The rows come from 5 hidden closed curves, with some noise, and rows from the same curve form a group. Each curve winds through 6 dimensions. The rows are also pushed far along 4 directions, which tell nothing about the answers.
In the rows, zero is written as 128.
Some rows, each with its group after it:
[169 119 124 125 131 118 123 120 140 109 136 122  96 123 131 141 121 119
 135 104 142 138]
V
[113 148 116 153 156 133 121 171  93 145  87 152 169 139 113 116 155 168
 118 144 149 113]
N
[138  32 131 101  74 158 165  87 136 138 181  39 145 143  79 195 137  95
  97 170 148 143]
G
[178 116 212 140 121 174 152 172 101 172 147  61 130 133 130 114 120 132
 158  89 189 155]
G
[ 98 180 127 135 154 112 128 160 132 133  99 161 134  99 135  95 116 151
 113 118  83 116]
V
[144 124 149 108 125 129 127 119 142 122 131 180  96 138 143  90 140 106
 121 134  83 123]
H
[139 129 127 138 128 125 119 135 128 121 121 129 133 166 132 113 145 141
 132 135 141 126]
H
[151 208 118 139 160  93  75 109 150  93 119 181  81 126 182  86 108 133
 179  82 108 141]
V
[188 111 209 110 117 181 137 162 110 166 150 115  93 115 167  74 123 108
 130  94 128 166]
N
[122 149  76 140 124 113  95 105 150 113 134 181 120 118 147 112 136 139
 131 134 124 118]
S
[105 124 160 154 121 139 152 149 103 150 125 109 141 114 147 136 101 134
 132 111 123 137]
V
[161 126 156 118 145 126 137 122 121 124 129  67 127 136  97 164 118 124
 144 115 156 148]
V
[180 190 145 111 183  88 106 109 161  82 110 179  62 130 133  95 117 114
 157  86  87 141]
N
[102 114 103 137 132 116 159 121 140 120 132 136 142 120 102 136 127 126
 112 133 138  97]
H
[126 198 178 139 162 131 112 204 103 152  83 144 136 128 152  62 129 164
 144 108 120 126]
V
[120 110 101  85  99 152 111 113 140 151 140 143 119  89 114 137 145 105
  93 155 108 127]
G
[133 154 107 134 149  79 131 106 162  78 131 148  95 115 138 127 101 120
 139  98 105 122]
V
[136 137 112 137 150 138 127 109 121 131 143 135 130 130 126 117 134 139
 121 128 134 149]
N
[127 147 150 191 145 109 139 120 110 112 116 100 135 162 152 137  99 152
 156 101 126 152]
V
[ 73 109  78 110  92 135 120 126 135 143 143 153 149 104 148 122 138 121
 110 158 126 101]
G
[141 110 123 119 110 137 123 105 140 127 134 112 116 145 119 138 140 118
 108 149 108 145]
G
[106 133  78 128 133 131 111 131 117 140 112 112 179 146  84 145 164 163
 110 175 159 111]
H
[137 138  47  82 139  80  97  60 189  64 157 176  80 113 131 125 129 100
 112 139  99 120]
S
[ 90 186 158 154 136 153 113 179  92 178 105 146 155 105 171  75 118 160
 144 113 123 129]
G
[ 88 121  93 121 151 105 147 121 121 114 128 105 184 154  69 147 150 151
 122 174 165  95]
N
[197 209 175 178 169 101  95 109 147  92 107 177  44 136 202  87  85 126
 184  35  75 177]
S
[138 138 105 115 125 140 120 119 145 145 128 170 103  73 122 124 127 111
 102 111 104 126]
H
[113 124 114 136 133 112 152 120 152 117 138 151 130 117 116 112 127 124
 119 128 119  96]
H
[ 98 110 122 155 126 122 142 150 107 127 104 139 157 132 123 145 130 141
 128 136 141 105]
N
[151 140 158 111 153 115 134 128 143 109 122 173  95 128 128  92 131 107
 138 116  97 121]
S
[109  85 173 130  86 162 147 169  96 164 140  77 159 129 150 121 131 134
 110 144 127 137]
S
[149  92  76 101 136  88 138  69 168  76 159 114  99 120  93 187 115  90
 136 120 161 119]
N
[ 83 141 122  89 118 143 122 173 125 162 124 190 130  48 145  89 129 114
 101 130  93  96]
V
[ 86 126  67 159 160 111 144 131  97 117 106 122 187 145 101 154 142 171
  91 165 144 124]
S
[ 77 186 149 141 152 144 122 205  88 176  83 148 167  80 134  96 122 168
 116 120 114 116]
V
[148 132 154  99 124 136 123 117 150 128 151 106 116 147 115 109 138 120
 136 136 128 131]
G
[135 129  94 145 117 122 104 110 141 124 139 135 131 134 142 134 134 137
 142 126 155 128]
S
[163 152 125 152 160 125 127 105 125 112 136 115 121 162 129 114 126 154
 138 116 144 159]
N
[147 152  98 100 158  70 115  92 175  54 145 176  77 137 150  98 121 104
 149 114 107 112]
S
[157 139 116 145 137 126 113 104 134 123 129 113 114 121 113 163 118 132
 142 105 146 152]
S
[ 95 125  88 136 151 128 148 131 110 134 111  88 191 141  54 173 151 166
  91 171 155 120]
V
[132 134 156 117 113 143 132 143 147 150 139 102 135 124 120 102 133 133
 118 130 118 120]
H
[122  37 189  89  54 172 177 133 129 162 190  58 134 125 130 134 121  86
 124 144 145 121]
G
[128 206 125 165 189 112 107 140 102 124  71 166 122 119 130 127 115 158
 141  97 107 145]
H
[128  54 146 101 102 149 159 148 116 140 136 153 136 120 115 120 153  99
 101 149 133 100]
N
[108 155 113 134 148 116 135 110 126 124 128  96 167 169  82 132 144 159
 127 163 137 118]
G
[148 146 124 160 138 131 129  97 126 131 140  73 127 133 114 163 107 145
 147 100 156 159]
G
[115 196 101 167 176 108 112 104 120 117  89 142 143 160 105 131 134 173
 119 143  89 149]
G
[159 141 161 134 129 114 132  96 150 104 156  68 111 177 132 125 110 131
 167 114 137 149]
G
[133 147 149 150 127 125 122 137 121 125 127 157  99 112 189  98 105 122
 130  94  89 148]
S
[133 111 175 152 117 151 152 132 107 149 132 118 126 121 140 142 111 124
 132 107 118 144]
S
[127 121 167  61 112 161 120 148 141 158 130 214  94  79 139  62 149  84
  99 138  47 113]
V
[123 134 100 132 129 120 113 116 133 123 116 113 137 112 102 174 122 132
 126 127 140 131]
N
[107 192 147 191 164 122 123 143  97 136  94 146 150 146 160  99 110 175
 141 105 100 147]
N
[150 130 165 140 157 116 150 133 119 111 115 107 130 164 107 127 128 134
 147 118 134 132]
S
[170 192 111 164 156  94  73 120 151  90  93 193  88 152 160  96 135 151
 155  98 102 139]
N
[121 114 153 121 105 143 151 138 148 146 147 104 139 124 113 110 132 130
 110 136 124 110]
H
[125 187  71 139 156 107  76 108 135 116 102 158 125 128 124 134 133 156
 138 128 131 135]
H
[168 161 125 169 156 125 124 122 124 129 109  69 130 144  98 169 114 161
 134 105 151 160]
H
[150  85 153 100  91 135 126 131 124 123 155  59 112 137 138 164 112 100
 155 117 174 140]
H

New rows. What belongs after each?
[132 130 155 134 118 131 129 138 127 127 135 151  97 107 191  96 103 113
 132  96  90 146]
S
[154 152 183 136 138 150 126 185 112 156  97 142 123 125 149  77 137 146
 117 116 102 142]
V
[141  96 185 102  94 165 139 153 124 166 147  89 140 123 111 127 135 110
 147 128 162 117]
S
[124 108  85  95 124 133 130  82 159 127 171 170 119  98 107 115 143 101
 120 137 152 101]
G
[124 123  90 151 132 132 136  71 135 126 151 106 142 127  96 171 121 133
 123 135 144 140]
G
[201 116 212  99 100 167 122 139 139 156 151 101  68  89 161 126  95  85
 161  65 124 168]
S
[ 92 129  74 129 128 141 131 116 133 156 118 180 145  66  95 138 141 129
  81 143 111 108]
H
[110 134 146 124 106 129 123 141 128 130 128 135 125 144 160 102 128 125
 123 141  95 128]
G
[149 133 140  79 104 158  98 135 142 157 133 165  82  80 150 101 132  97
 104 124  88 145]
G
[133 100 193  96  99 162 150 146 129 156 159  89 125 132 134 102 124 106
 133 135 123 130]
G
[ 92 158  37 148 149  75 127  60 175  85 140 124 158 160  68 154 139 162
 116 171 127 100]
H
[148 114 192 130 129 158 159 184 100 163 117 113 118  98 139 117 112 115
 129  90 139 133]
H
[128 172 158 128 149 137 116 149 118 145 112 127 142 140 124  93 136 155
 132 132 110 139]
N
[ 98 156  57 159 130  94 100 103 134 106 120 131 151 157 141 143 133 160
 124 153 132 125]
G
[174 115 120 152 106 123 120  77 155 105 148  73 114 184 113 161 128 133
 134 136 130 160]
H
[142  95 102 115 106 101 146  75 193  87 176 119 103 135 109 132 126 100
 122 129 126 106]
H
[104 152  99 143 126 140 134 124 145 153 124 162 145  97 100 109 135 146
  87 142 103 108]
H
[127 115 218 125 133 169 161 206  67 179  95 106 150 122 127 118 130 127
 127 121 129 135]
H
[ 95 127 136 129 138 129 145 147 112 142 121  92 181 142  85 140 139 150
 141 154 169 100]
S
[175 115 191 126  98 138 121 121 134 127 143 118  70 140 183 116 106  91
 157  88 101 166]
H
[140 103 143 121 118 147 137 122 111 147 128  91 126 115 111 171 119 115
 121 123 138 152]
H
[117 168 129 165 130 128 101 154 109 137 105 113 142 154 171 111 119 163
 143 123 125 145]
G
[125 106 173 133  83 166 145 151 120 176 147  52 145 110 129 145 113 128
 124 121 143 144]
H
[104 156 102 130 152  91 132 130 144 102 120 161 130 101 125 117 115 132
 115 121  96 109]
V
[ 68 125  65  92 124 147 111 146 117 161 111 188 178  97  87 110 178 141
  78 193 130  82]
H
[115 136  97 117 158  99 136  96 143  95 122 191 126 133  99 122 142 116
 129 142 109  97]
S
[169 205  99 161 162  87  61 100 147  86 106 167  74 150 181 116 110 148
 175  86 121 161]
H
[125  91 108 102  90 148 109 124 132 144 142 154 113  98 152 134 135 100
 118 136 134 123]
H
[144 145 136 134 133 117 114 149 132 115 130 115 119 136 157 109 117 136
 158 103 153 130]
S
[101 177  99 162 155 107 125 111 135 121 118  92 175 160  83 136 138 181
 121 155 136 121]
H
[136 138 136 152 128 143 121 124 107 142 116 141 138 147 136 123 135 146
 126 131 113 147]
V
[159  97 144 107 132 125 149 128 139 120 134 117 112 127 101 132 133 106
 120 122 144 121]
H
[125 131 133 138 132 141 136 116 114 140 118  99 147 148 103 144 138 142
 109 148 109 149]
G
[ 76 135 128 138 132 134 146 154  91 151 124  63 185 118 109 160 115 159
 116 144 151 128]
S
[130 120 132 133 101 150 124 119 131 149 131 140 132 137 124 115 148 129
 103 152  99 135]
H
[102 143 100 118 134 113 108 118 130 116 123 138 127 117 132 139 121 122
 145 128 138 120]
H
[142  75 229  78  66 182 154 157 134 171 179 127  89  95 182  69 113  68
 137 109  98 129]
G
[ 66 124  88 125 119 130 133 108 131 131 126 207 143 117 135 100 145 122
  91 172  68 101]
G
[127 106 188  90 100 167 137 168 126 167 141 122 135 104 124 102 133 108
 143 127 142 106]
S
[168 114 210  90 105 163 133 157 132 159 151  79 108 139 138  94 131 112
 140 121 132 145]
G
[115  98  84 135 113 133 125  91 130 122 141 159 138 130 123 146 141 122
 112 152 125 121]
V
[150 144 132 116 114 145  87 145 124 150 122 134 105 111 159 124 126 123
 140 111 132 149]
H
[191 132 136 134 118 114 109  83 157  95 147  86  75 171 138 145 119 120
 139 117 113 170]
G
[141 135 121 132 118 143  98 140 112 144 119  95 135 127 133 154 129 140
 139 129 160 147]
H
[142 198 112 146 145 115 104 112 175 127 120 193  93 102 141  74 123 140
 117 100  72 127]
H
[118 127 150 115 117 171 126 164 108 179 132  86 164 113 112 118 140 146
 126 139 168 127]
G
[ 77 100 140  77  84 172 143 162 141 184 147 174 146  67 117  78 157 102
  75 166  88  83]
H
[ 80 105  54 154 121 112 131  88 128 108 128 151 163 152 115 160 141 142
 116 170 139 103]
H
[127 113 179 110 101 141 147 152 139 144 148 115 111 115 154 104 114 101
 141 109 118 119]
H
[119 128 105 140 149 108 146 142 126 109 112 147 141 132 111 126 134 140
 115 131 132 109]
V
[166 139 165 159 121 139 123 143 122 130 117  89 131 185 138 110 139 153
 139 126 138 149]
H
[133 165  88 166 145 103 101 106 130 104 107 107 138 177 132 142 133 165
 129 143 121 152]
G
[123 156 178 164 129 142 133 143 114 146 126 135 122 136 183  83 102 136
 155  97 110 142]
G
[ 79 172 132 113 128 162 111 176 113 182 101 175 162  81 118  80 152 150
  93 154  93 105]
H
[125 114 115 116 147 111 142 110 131 105 124 137 123 137  97 150 130 113
 128 138 133 116]
H
[106 161 107 121 132 131 109 126 141 141 120 135 147 117 103 110 140 144
 112 148 114 114]
H
[108 130 121 145 118 125 145 120 143 131 140 136 124 101 138 129 109 125
 125 109 115 119]
H
[145 123  90  98 124 108 104 101 157 102 140 121 120 146 106 139 150 123
 131 151 156 115]
H
[120 144 113  96 122 116 113 140 154 121 135 154 109  93 140 102 126 116
 125 119 119 110]
V
[199 156 156 142 147 116 106 109 135 105 119 110  67 139 149 142  96 118
 165  70 122 173]
H
[ 88 103  91 118 144 128 161  91 131 127 151 140 169 141  64 140 152 128
 107 174 146  95]
G
[142 163 139 104 135 129 103 137 137 136 111 137  97 112 138 114 125 122
 120 120  94 147]
G
[ 62 159  86 168 157 103 138 119 112 118 109 128 183 154 117 129 130 175
 111 167 103 119]
S
[118 132  88 141 122 119 102 110 131 121 122 158 122 134 150 134 132 132
 134 132 129 127]
H
[ 98 112  82 131 113 137 121  88 140 139 137 166 160 124  86 142 154 134
 117 166 131  99]
S
[191 112 157  95 110 152 116 123 160 139 147 131  69  89 129 123 119  91
 119  89 115 153]
H
[146 161 131 108 120 139  95 136 138 143 123 113 118 119 131 121 133 132
 133 123 129 141]
H
[127 150  80 110 127 122  86 105 148 124 127 140 122 112 120 145 137 130
 129 143 131 129]
H
[158 118 149 116 122 162 131 144 125 159 124 109 118  95 111 138 129 121
 108 111 131 142]
H
[148 131  74 158 121 112 109  69 153 105 149 112 113 148 136 157 114 137
 137 120 145 150]
G
[ 87 126 142 146 131 144 147 146  90 153 103 138 158 132 127 136 128 137
 120 145 109 125]
H
[130 145 162 106 129 121 133 158 146 128 124 169  87  77 162  83 105 105
 118  97  80 122]
V
